The rows are grouped in 4 ways, from coarse to fine. Each group lies inside one group of the grouping before and may be the whole of it. The rows also spread widely along 15 directions, which tell nothing about the answers.
Known rows, each followed by its group in each grouping:
[-1.23  3.01 -0.82 -0.99 -0.92  2.25 -2.80  2.95 -1.48 -0.73 -2.52  2.95
  0.22 -2.02 -0.69 -3.64  0.80 -2.17  4.10 -0.22 -2.99 -0.31  2.80 -1.26
  1.77  2.69 -0.90]
J135 Doka J455 vis
[ 1.39  1.05  0.51  1.48 -1.31  1.30 -1.83 -1.71  0.91 -0.98 -2.62 -0.57
  2.80  3.29 -0.05 -2.03 -0.74  4.71  1.90  0.65 -0.61  0.32 -2.27 -1.19
 -0.08  0.96 -1.35]
J787 fove J186 dep
[ 2.88  0.12  0.70  4.26 -3.53 -1.29 -1.84 -1.48  1.98 -6.60 -2.26 -4.08
  3.80  5.52 -0.42  0.07  1.09  0.40 -1.81 -1.20  2.14  3.01 -2.70 -0.15
 -5.63 -0.53 -1.67]
J787 non J280 kebo
[-0.26 -0.94  0.31  1.94 -2.79 -0.71  1.20  0.99  1.84  0.92 -1.35 -1.46
  1.65  0.34 -0.10  2.89 -0.48  1.81 -2.51  0.81 -0.11  0.69 -2.06 -0.64
  0.65  0.46 -0.31]
J787 Moru J999 Lasa
[ 0.08  2.27  0.43 -3.26  2.65  2.41 -3.48 -2.56  0.11 -1.87 -0.91 -0.78
 -2.01  0.42  0.57 -1.77 -2.13 -1.52  5.39  1.12 -1.11 -2.02  3.98 -0.21
 -1.84 -1.15 -0.57]
J135 zaz J964 bobo
[ 2.01 -0.41  1.88 -2.84  0.54  5.52 -0.79 -0.63  4.55 -0.84 -1.88 -2.54
 -1.97  0.98 -0.34  0.62 -2.37  2.17  1.64  2.56  2.71 -1.14  1.69  0.38
 -2.21  2.71  3.76]
J787 Pere J895 lozi
[-1.56  1.53 -3.70 -3.01  3.51  1.13 -0.93 -1.78 -0.84 -1.28 -1.66 -1.51
 -1.31  1.40 -2.42 -0.12 -1.37  4.15 -0.04  1.27 -1.95 -3.58 -2.41  1.19
  1.72 -0.98  0.19]
J787 fove J56 naton
[ 1.24 -1.03  1.13 -0.43 -1.16  1.71  0.11  0.32 -0.43 -3.01 -1.97 -0.74
  1.64 -0.80 -1.15  1.07  3.39 -2.49  2.46  1.78  0.57  0.09  0.74 -2.02
 -0.94  1.28 -0.23]
J787 Pere J895 nisol
[-0.38 -0.11 -2.60 -2.24 -1.55  1.73 -2.02  3.86  3.51 -0.33 -3.29  0.32
 -0.94 -3.10 -1.03  1.43 -3.70 -0.28  0.38 -0.41  2.22 -0.48 -0.16  1.11
 -1.04  0.38 -2.15]
J787 Moru J198 mit
[ 3.48 -1.11  1.18  2.84 -4.21 -0.44 -2.61  2.26  4.15 -1.60 -4.38 -3.66
  1.79  1.90  0.55  3.17 -2.04  2.36 -2.38 -1.81  2.14  3.96 -1.80 -0.12
 -2.94  1.48  0.66]
J787 Moru J581 mes
[-1.72  2.65 -3.79 -0.83  1.96  2.78 -0.75  3.07  2.91  1.51 -1.69 -1.98
 -1.87 -2.85 -1.71 -0.84 -2.56 -2.51  1.01  3.38  0.32  0.91  0.26 -1.21
  0.20  0.11 -2.56]
J787 Moru J581 mes
[ 2.22  1.41  4.53 -1.75 -1.32 -0.31 -2.40  1.12 -4.10 -5.37 -3.06 -0.97
  1.55  1.03  1.05  1.41  4.51 -4.43  2.05 -2.88 -2.07 -0.95  5.85 -0.38
 -2.48  0.84  3.54]
J135 Doka J455 vis
[ 2.34  2.20  0.34 -0.25 -1.58  2.61  0.87 -2.41 -0.30  1.36 -2.93 -3.11
  1.64 -1.53 -4.82 -2.67  1.19  0.61  2.01  1.45 -2.52  0.49  0.87  0.25
  0.64  1.14  0.47]
J787 fove J56 naton
[ 2.96  0.55  2.13 -3.32 -0.11  2.06 -1.19 -2.28  1.46  2.21  0.23 -0.52
  0.56 -0.21  1.59 -3.23  2.20  2.58  4.89 -1.42  4.66  2.89  1.38  5.75
 -3.17  2.08  1.03]
J787 fove J56 naton
[-1.49 -2.59  1.99 -4.80  0.59 -1.25 -0.68 -0.75 -0.97 -4.68 -2.17  2.66
 -0.78  2.07  1.65  6.46 -1.33  0.37  2.50 -1.43 -0.63 -7.38  0.07  0.96
  1.93 -3.12  1.22]
J787 non J280 kebo
[ 5.15 -4.33  2.99 -1.97 -2.76  1.94 -3.62 -0.56  4.78 -4.25 -3.93 -1.50
 -1.72  0.67  0.20  5.24 -2.57 -0.12  3.39 -1.04  3.36  0.45  0.93  0.94
 -3.16  0.92  3.46]
J135 zaz J964 bobo
[-0.92 -2.97  3.73 -1.90 -1.41 -0.62  1.26 -5.00 -1.14  0.72  1.57  1.55
 -0.52  1.44  0.65  2.93  0.95  4.57  1.96 -0.87 -2.76 -3.18  0.01  1.92
  3.20  1.11  3.50]
J787 Pere J895 lozi
[-2.63  0.39  0.86 -2.47 -0.62  0.25  3.62 -6.15 -1.02  1.43  1.26  0.28
  2.88 -1.27 -2.09 -1.21  2.64  1.21  4.13  1.67 -0.63 -3.30  3.71  1.00
 -0.91 -1.58 -0.26]
J787 non J280 kebo
[ 2.43  0.67 -0.68  0.70 -1.72  0.60 -0.06 -0.91  1.14 -4.05 -4.57 -2.40
  2.49  1.72 -3.99  0.83 -0.37 -0.93  1.33  0.46 -0.40 -0.63 -2.67  0.00
 -0.80 -1.90 -1.09]
J787 fove J56 naton
[-1.07 -2.36  1.52  0.52 -3.67  1.65 -0.98 -2.62  1.79 -4.23  0.44  0.26
  1.37  0.45  0.02  0.00 -0.97  1.36  0.66  0.82  0.39 -2.23  2.29 -2.07
 -3.79  1.82 -1.44]
J787 Pere J895 lozi
[-2.91 -1.99 -1.52  1.81  2.77 -0.98 -2.42 -3.79  0.98 -2.23  5.64 -3.90
 -1.44  2.04  4.03 -0.61  4.58  2.62 -0.55  1.54  2.43  4.99  2.40 -2.15
 -6.05  3.70  0.58]
J787 Pere J895 nisol
[ 0.67 -0.91  4.24 -0.76  0.20 -0.70 -1.44 -3.77 -1.16 -6.12  0.06 -3.39
 -1.66  2.11 -0.11  3.07  3.62 -4.99  3.31 -0.99 -2.76 -0.75  5.60 -1.85
 -2.57  0.23  4.35]
J787 non J280 kebo
[-1.27 -1.73 -3.68 -1.56  0.10  0.31 -0.92  0.43  1.21 -2.48 -1.48 -0.12
 -0.80 -0.90 -1.53  2.39 -1.24  1.06 -0.23  1.37  0.95 -1.90 -2.72 -0.03
  0.38 -0.89 -2.63]
J787 non J280 kebo
[-4.58 -0.54 -3.41 -1.57  2.94  0.26 -3.60 -0.31  0.74 -2.99  0.28 -1.02
 -1.12 -0.64  1.98  0.20  2.42  1.23  2.71  0.97  0.40  0.46  5.36 -4.71
 -3.50  2.92  0.85]
J787 non J280 kebo
[ 0.16 -0.16  0.18 -1.70 -2.00  2.43 -2.90  0.40  1.89 -1.94 -1.79 -0.18
 -0.85 -1.82 -0.59 -0.85 -1.94  0.03  1.74 -0.43  0.24 -0.85  2.66 -0.17
 -2.46  2.12 -0.68]
J787 Moru J999 Lasa
[-1.53  4.89 -2.14 -1.28  2.15  0.85  1.68 -1.83  4.39  1.02 -3.70 -2.10
  1.90  3.91 -2.34 -1.02 -3.64  2.07  3.07  0.40  0.85 -0.57 -1.18  3.04
 -0.56 -3.64  1.43]
J787 Pere J895 lozi
[-1.42  1.74 -2.84  4.75 -1.62 -0.69 -4.15  1.85  3.44 -1.00 -1.05 -3.46
 -1.84  0.39  0.29 -0.01 -4.76 -1.15 -2.47  0.73 -3.04  3.69  0.61 -3.95
 -1.28  0.74 -3.09]
J135 zaz J964 bobo
[-4.32  0.72 -2.13  1.85 -2.15 -2.67  2.10 -1.26  3.53 -2.38  1.86 -2.34
  0.29  1.27 -2.45  1.25  0.21 -1.15 -2.90 -2.04  0.38  1.04  1.32  2.82
 -4.17 -0.13  2.37]
J787 Moru J999 Lasa

New rows. What belongs after each?
[-1.61  1.23  0.83  0.03  0.84  2.20  3.20 -1.34  2.77 -0.03  2.03 -1.85
  1.15  1.73  0.96 -0.45  0.13 -1.39  0.16  4.74  3.30 -1.37  0.40 -0.10
 -2.70 -1.44 -1.92]
J787 non J280 kebo
[-2.05 -0.94  0.17  3.40 -5.63  0.03  1.09 -2.25  2.15  1.32  0.93  1.86
  2.19 -0.75 -1.73 -1.73 -1.88  2.43  0.19  0.80 -2.18 -0.21 -1.78 -0.62
  1.12  1.39 -3.56]
J787 Moru J999 Lasa
[-0.64  0.17  1.29 -1.64 -0.76  1.58 -2.13 -1.18  1.00 -1.73 -0.49  1.59
  0.46  1.10  0.67 -1.74  0.85  2.05  4.09 -1.13  0.71 -0.66  1.76  1.14
 -1.70  2.68  1.50]
J787 Moru J581 mes
[ 3.82  1.04  4.37  2.03 -2.25  4.65 -2.22 -1.70  1.20 -0.77 -0.84 -2.68
  1.59  4.31  1.44 -3.82  0.08  5.76 -1.11  2.02  0.25  0.90 -0.80 -1.28
 -2.31  5.11  1.32]
J787 Moru J999 Lasa
[-1.34 -3.14 -3.51 -1.19  0.38 -1.00 -0.11 -0.27 -0.14  0.39 -0.92  0.04
  0.04 -1.57 -1.07  3.65  3.53  4.14  0.39  0.56  0.31  1.35 -1.19 -0.15
  1.50  2.19  3.10]
J135 Doka J455 vis
[-1.64  2.10 -1.11  2.47  0.98  0.96  1.20 -0.30  2.03  0.84  0.83 -2.12
  1.62  3.75  1.17 -1.56  0.57  2.93 -1.61  3.40  1.23  1.25 -2.77 -1.02
 -0.36  0.64 -1.36]
J787 non J280 kebo
[-2.79  4.23 -0.22  3.96 -0.47 -2.62 -0.48  0.05  1.12 -1.01  1.34 -2.47
  0.53  4.25  1.07 -2.03 -0.36 -1.10 -1.94 -1.84 -2.41  2.69 -0.07  1.03
 -1.32 -0.25 -0.62]
J787 fove J56 naton
[-0.98  2.20 -2.31  1.66  0.20  1.28 -2.36  4.11  3.36 -3.53 -2.48 -2.85
  1.32  1.20  1.34 -0.50 -0.70 -2.12 -1.01  1.25  3.03  2.74  1.10 -2.82
 -4.97  0.85 -2.41]
J787 Pere J895 nisol
[-0.06  2.02  0.19 -1.72 -0.75  2.69  0.34 -0.53  2.68 -2.76  0.21 -0.06
 -2.25  2.45 -2.72 -1.43 -2.08 -0.65 -0.26 -0.59  0.52 -2.09 -0.43  5.60
 -1.26  0.71  3.51]
J135 Doka J455 vis
[-1.12 -0.48  0.07  1.72 -0.26 -2.02 -0.65 -1.00  0.68  1.04  0.24 -1.31
  1.51  1.31  2.49  1.44  1.25  2.42  0.79  0.14 -0.05  2.53 -0.12 -1.43
 -0.27  0.31 -0.88]
J787 fove J186 dep
[ 0.89  2.65  1.82  0.91 -2.17  0.66 -2.01 -2.99  1.18 -0.16 -4.60 -3.77
  1.60  1.57 -1.35  0.00 -5.08  2.21  0.80 -0.32 -4.76 -1.24  2.93 -2.60
 -0.52 -1.67 -0.75]
J787 Pere J895 lozi
[-3.45  2.05 -5.36 -2.99  5.12  0.27 -2.01 -1.03  0.11 -2.94 -0.46 -1.54
 -2.11  2.15 -1.01 -0.43 -1.28  2.87  0.10  0.67 -0.39 -2.59 -1.57  1.26
 -0.64 -1.26 -0.24]
J787 fove J56 naton
[-0.97  0.96 -1.98 -1.22  0.76 -0.42 -3.56 -0.45  3.51 -1.31 -1.98 -2.25
 -1.98  0.73  0.94  1.17 -4.50  0.44  1.55 -1.09  0.59  0.62  1.32  0.57
 -2.22 -1.73 -1.58]
J787 non J280 kebo
[ 1.25  0.21  1.73 -0.28 -1.82  0.83 -2.39  2.61 -0.19 -3.71 -2.22  0.93
  1.41  2.14  1.47 -0.01  1.62  0.43  0.46 -1.61  1.17 -0.13 -1.08  0.67
 -1.25  2.39  0.39]
J787 Moru J999 Lasa
[ 0.67 -0.10  0.72 -1.02 -0.73  0.25 -1.85 -0.41  0.34  1.70 -0.51 -0.55
  1.57  0.28  3.54  0.39 -1.56  4.22 -0.38  0.65  2.07 -0.13  0.62  0.62
 -2.04 -0.28 -2.50]
J135 zaz J964 bobo
[-1.50 -1.42 -0.40 -0.55 -0.98 -1.50  2.05 -0.74  2.64 -4.88  1.18  0.36
 -0.34  3.19 -0.98  3.32  0.32 -2.12 -0.47 -0.81  3.02 -1.91 -3.33  4.48
 -1.56 -2.29  0.48]
J787 non J280 kebo
[ 1.56 -1.81 -3.93  0.35 -1.77  1.86 -0.13  2.36  0.55 -2.09 -2.47 -1.77
  1.09 -1.89 -3.48  1.67  1.29  1.76 -3.47  2.82  1.86  0.36 -3.84 -0.64
 -0.62  1.87 -1.26]
J135 zaz J964 bobo
[-1.82 -1.42  0.33 -2.08  0.77 -0.10  0.41 -0.50  0.49 -0.48  0.97 -1.29
 -0.16 -0.76  1.35  2.93  2.37  0.70  0.23  0.51  1.71 -0.62  2.69 -0.05
 -2.32  1.02  1.95]
J787 Moru J198 mit
[ 0.83 -1.06  1.10 -1.81 -0.46  0.71  0.38 -1.05 -0.54 -0.45  0.74 -3.36
 -1.13 -1.96 -0.67  2.30  0.98 -0.72 -1.88  0.98  0.52 -0.66  1.67  1.42
 -2.06  0.33  0.39]
J787 Moru J581 mes
[-1.36  2.36 -2.35 -0.05  1.23 -3.07 -3.16  1.08 -0.44  0.28 -0.78 -3.29
 -0.48 -0.66  1.47  0.42  0.60 -0.67 -0.32 -2.82 -0.46  4.03  1.88  1.32
 -2.41 -0.66 -1.23]
J787 Moru J581 mes
[ 1.57 -2.34  0.81 -1.65 -2.74  2.80 -0.09 -1.23  0.77 -0.39 -1.75 -0.56
  1.15 -2.61 -0.85  1.14 -1.45  1.47  0.60  3.08  1.23 -2.77  0.27 -1.50
 -0.80 -0.04 -3.83]
J787 non J280 kebo
[ 0.11 -1.37  0.92 -0.11 -2.38  2.18 -2.14 -1.05  2.01 -4.73 -0.44  0.22
 -0.86  0.80 -1.01 -0.53 -0.06 -0.67  2.08  0.22  0.11 -1.08  1.21 -0.88
 -2.03  2.61  0.24]
J787 non J280 kebo
[-0.63  2.38  0.08  0.74  0.19  0.51 -0.85 -0.83  2.06 -1.67 -2.16 -2.45
 -0.93  2.32 -1.48  0.51 -3.29 -0.98  0.78  0.43 -3.08 -1.21  0.18 -0.70
  0.65 -1.33  0.24]
J787 fove J56 naton
[-1.06 -1.10  0.05 -1.85  0.02  1.29 -3.06 -4.34  2.34 -5.73  3.04 -3.10
 -1.82  3.11  1.03 -0.79 -1.60  4.13 -2.58 -1.30  3.10 -1.89  2.59  2.77
 -8.56  1.72  1.39]
J787 Moru J198 mit
[-3.87  1.56 -0.30  1.76 -0.47  0.19  0.34  2.23  0.14 -2.36  3.28 -0.05
 -1.25  0.75  1.90 -0.68 -0.74 -3.96 -3.25  2.24 -0.73 -1.66  0.13 -1.20
 -0.70 -0.06 -4.47]
J787 non J280 kebo
[-0.29  0.37 -1.48  1.32 -3.10 -0.61  0.32 -1.06  2.31  1.06 -1.23 -0.63
  1.00 -1.33 -2.62 -0.12 -0.49 -0.07  1.33 -0.63 -0.64  2.57  0.35  1.66
 -0.40  0.12  0.11]
J135 Doka J455 vis
[-1.67 -0.48 -0.67 -1.12 -0.23 -0.01  1.87 -1.73 -0.47 -4.39  1.43 -2.05
  0.62  0.72 -1.49  1.63  1.21 -1.36 -2.52  1.16  1.13 -2.80  0.09  1.52
 -3.37 -1.44 -0.91]
J787 Pere J895 lozi
[-1.06 -0.18 -0.84  0.89 -1.26 -0.90 -2.52 -2.57  0.30 -2.45 -0.22 -1.82
 -0.58  0.32 -1.11  0.21 -1.66  0.82  0.23 -0.69 -2.61 -0.11  0.51 -0.67
 -1.43 -0.15 -1.71]
J787 Moru J581 mes
[ 4.33 -1.32  0.85 -1.71  1.82  3.71 -4.24 -1.26  0.92 -3.35 -1.46 -2.47
 -2.70  0.35  0.44 -0.36  0.01 -1.20  4.35  2.46  1.30  1.17 -1.11 -1.00
 -1.21  1.28 -1.54]
J787 fove J56 naton
[ 2.65  0.97  4.74 -2.59 -0.69  1.79 -0.82 -3.96 -1.85  2.44 -0.62 -2.53
 -0.63  0.08  0.72 -0.18 -1.68  2.97  0.53  0.28 -2.83 -2.48  2.19  1.72
  0.64 -0.20  0.52]
J787 Moru J999 Lasa
[-0.20  2.60 -0.81 -3.06  3.04  0.44 -1.82  1.14 -2.37  1.52 -2.44 -0.90
  0.04 -0.05  1.08 -0.39  2.01  1.97  1.98 -0.25 -1.08  0.07  0.37  0.74
  1.63  0.60  0.94]
J787 Moru J999 Lasa
[-0.68  1.51 -1.42  0.65 -1.43  1.05 -0.78 -2.25  0.92 -6.43 -2.73 -1.13
  2.77  2.80 -3.37 -1.54 -1.15 -0.38  1.12  0.54 -0.66 -2.52 -0.61 -0.95
 -3.34 -1.56 -2.29]
J787 Pere J895 nisol
[ 1.76  2.03 -0.61  0.46 -0.87  0.36 -1.03 -1.63 -1.26 -5.37 -3.58 -4.83
  0.16  0.61 -4.80  0.90 -1.55 -3.98 -1.18  0.47 -3.91 -1.61 -0.11 -0.93
 -1.26 -2.99 -2.11]
J787 Pere J895 nisol
[-0.07  0.03 -1.36 -2.02 -0.72 -0.23  0.92 -3.07 -0.07 -1.80 -1.41 -1.37
  2.28 -0.04 -2.43  0.29  1.14  1.19  1.34  0.14  1.44 -1.57 -0.20  2.21
 -2.25 -2.15 -1.46]
J787 non J280 kebo
[ 1.48  2.27 -1.11 -2.28 -1.35 -1.15  0.49  3.61 -4.09 -0.99 -5.50 -2.43
  4.66 -2.49 -2.09  1.36  4.10 -0.54 -2.11 -1.82  0.06 -0.62  1.24  1.03
 -1.15 -0.83 -0.80]
J787 fove J56 naton
[ 0.32 -0.74  0.69 -0.05 -3.53 -0.29  2.88 -0.84  0.14 -2.07 -0.60  0.77
  2.80  0.16 -2.80  1.57  1.71 -1.31 -0.11  0.29  0.97 -1.98 -1.34  2.77
 -0.73 -1.10  0.02]
J135 zaz J964 bobo
[-1.18  0.62 -0.27  1.01  0.28 -1.44  0.87  0.86  2.99 -1.39 -3.38 -2.97
  4.74  0.78  2.25  3.40  0.36 -2.54  2.57  2.19  3.32  1.07  2.98 -4.37
 -4.57 -3.72 -2.69]
J787 fove J56 naton
[ 0.62 -1.73  4.05  2.35 -5.47  1.50  2.04 -2.14  4.14  0.09 -0.83  1.85
  1.01  2.85 -1.75  1.76 -2.33  2.47  1.34  0.67 -1.73 -1.89 -1.46  0.61
  2.46  1.93  3.71]
J135 zaz J964 bobo
[-1.51 -0.96 -0.64  2.34 -0.26 -1.48 -3.03 -1.96  0.17 -2.11  1.16 -2.14
 -0.97  1.81  1.39  0.66  0.58  2.25 -0.72 -0.29 -2.37  2.00 -0.09 -2.38
 -1.08  2.01 -0.27]
J787 Moru J999 Lasa
[-0.77 -0.53  0.50 -1.53 -1.48  0.95  1.38  0.24  2.57 -1.86 -1.80  1.39
  0.58  1.01 -1.36  2.12 -1.12 -0.41  2.13 -0.07  1.11 -2.25 -1.29  2.13
  0.61 -0.56  1.05]
J787 Pere J895 lozi
[ 1.78 -1.43 -2.99 -2.28 -1.81  2.19 -0.06  0.06 -1.09 -6.27 -1.93 -2.50
  0.25 -2.21 -5.46  1.59  0.42 -1.49 -3.75  1.79  1.36 -3.74 -1.23  1.48
 -3.61 -0.62 -1.64]
J135 zaz J964 bobo
[-3.35  0.60  0.90  1.01 -1.54  2.81 -0.23 -3.01  5.49  0.85  0.92 -0.69
 -0.38  0.77  0.28 -2.00 -4.04  2.75  2.32  2.27 -0.79 -1.28  4.62 -2.76
 -2.42  2.37  0.82]
J787 fove J56 naton
[-3.29  1.97 -0.91  0.98  1.06 -1.63  3.98 -1.44 -0.96  0.08  1.61 -3.22
  1.70  1.20 -1.70  0.81  4.20 -0.74 -2.17  1.40 -1.42 -0.13  1.07  0.30
 -0.58 -0.41  2.13]
J787 fove J56 naton
[-1.41  3.73  0.60 -0.21 -1.12 -0.67  2.85  0.50 -0.29 -0.56 -2.06  0.24
  5.27  2.87 -0.55 -1.44  1.82  0.76  0.34 -0.77  1.07 -1.80 -0.27  2.57
 -1.31 -1.71 -0.21]
J787 fove J56 naton
[ 0.15 -1.22  1.66  2.00 -4.10 -0.04 -1.26 -0.61  2.80  2.57 -2.09 -0.25
  0.25 -1.88 -0.52  0.87 -0.89  1.36  3.22 -0.87 -2.95  2.75  2.30 -2.27
  1.99  3.14  1.23]
J787 fove J56 naton
[ 0.95 -0.63  1.55 -2.19 -0.99  0.91  0.06 -1.40  1.23 -0.59 -2.86 -1.46
  0.46 -0.67 -1.10  2.84 -1.33  0.42  2.29  0.33 -0.40 -2.13  2.11 -0.17
 -0.33 -1.03  1.18]
J787 fove J186 dep
[ 0.62  1.72  0.64 -2.17  0.47  1.01  0.51 -0.24 -1.59 -1.11 -3.25 -0.82
  1.30 -1.77 -2.27  0.47  2.14 -4.38  4.72  1.02 -1.68 -0.88  2.10 -0.78
  0.91 -1.61 -0.76]
J787 Pere J895 nisol
[ 0.49  1.09  5.60  0.61 -3.00  0.73 -0.08 -1.34  0.59  0.08  1.15 -0.31
  0.26  1.76  2.89 -0.05 -1.67 -1.19  0.14 -0.21 -1.21 -1.13  3.91  1.02
 -1.57  0.11  0.60]
J135 Doka J455 vis
[ 2.09 -0.98  3.24  1.00  0.79  0.44 -2.42 -5.64 -0.38 -0.09  3.02 -4.05
 -0.68  1.48  3.32 -1.08  1.50  1.22  2.36  1.88  0.03  2.92  2.17 -1.45
 -3.32  0.68 -1.84]
J787 fove J186 dep
[ 1.59 -0.84  3.72 -0.27 -1.35  1.81  1.42 -3.24  1.90 -3.49 -1.14 -1.05
  1.35  3.01 -0.70  1.92 -0.64 -1.63  3.08  1.95  0.56 -2.47 -0.32 -0.07
 -1.19 -1.79  0.36]
J787 Pere J895 lozi
[ 1.40 -1.95  0.68 -2.13  0.50  2.86 -1.95  0.04  3.43 -0.76  0.24 -1.63
 -1.10  0.36  2.15  0.95  1.89  2.76  1.53  1.02  5.22  2.20  2.68  0.93
 -4.61  4.27  4.38]
J135 zaz J964 bobo
[ 0.71 -0.30  0.17 -4.37  2.81  0.80 -0.42 -1.62 -1.14 -3.48 -4.18  0.13
  0.56  3.20 -0.72  3.60  0.37  2.18  3.52  0.84 -0.26 -5.17 -2.18  0.47
  2.23 -2.69  1.80]
J787 non J280 kebo
[ 2.20  1.92  2.57 -0.30 -1.21  0.99 -0.28  0.14  4.62  1.67 -3.36 -4.34
  1.26  1.98  1.75  1.66 -3.26  1.03  0.16  0.06  2.85  1.57  2.28  1.08
 -3.24 -1.41  0.92]
J787 non J280 kebo
[ 2.63 -0.53  1.68 -3.17 -0.81  1.65  0.56 -1.10 -0.85 -1.14  0.02 -2.30
 -1.19 -0.81 -1.61  1.13  0.66 -0.24 -1.64 -0.05  1.29 -1.76 -0.85  4.77
 -1.36 -0.03  0.74]
J787 Moru J999 Lasa
[-1.00  3.04  1.81  1.63 -2.79  1.92  0.89 -1.04  2.87  1.66 -1.65  1.60
  3.55  2.38  0.52 -3.35 -3.80  1.74  2.93  1.42 -0.46 -1.15 -0.79 -0.12
  0.49 -0.99 -3.69]
J787 Pere J895 lozi
[-0.21  1.32 -2.92  0.89  0.10  0.06 -1.09 -1.67  1.41 -6.23 -3.69 -5.05
 -0.68  1.37 -5.64  2.18 -2.49 -2.67 -0.92  0.85 -3.52 -1.77  0.08 -2.32
 -1.73 -2.53  0.11]
J787 fove J186 dep
[-0.73  0.47  0.44 -1.97 -1.39  0.14 -0.14 -1.92 -0.81 -0.78 -1.57  0.37
  0.34  0.14 -2.38  0.45 -0.67  2.41  0.88 -1.42 -2.50 -3.09  0.03  2.35
  1.15  0.09  1.29]
J787 Moru J581 mes
[ 0.32  5.07  0.59  3.85 -1.16  0.06  1.33 -1.58 -0.92  2.49 -3.19 -3.98
  1.94  0.94 -4.35 -1.76 -0.79 -1.59  0.54  1.96 -7.41  1.19 -0.72 -2.58
  4.03 -1.40 -0.97]
J787 Moru J581 mes
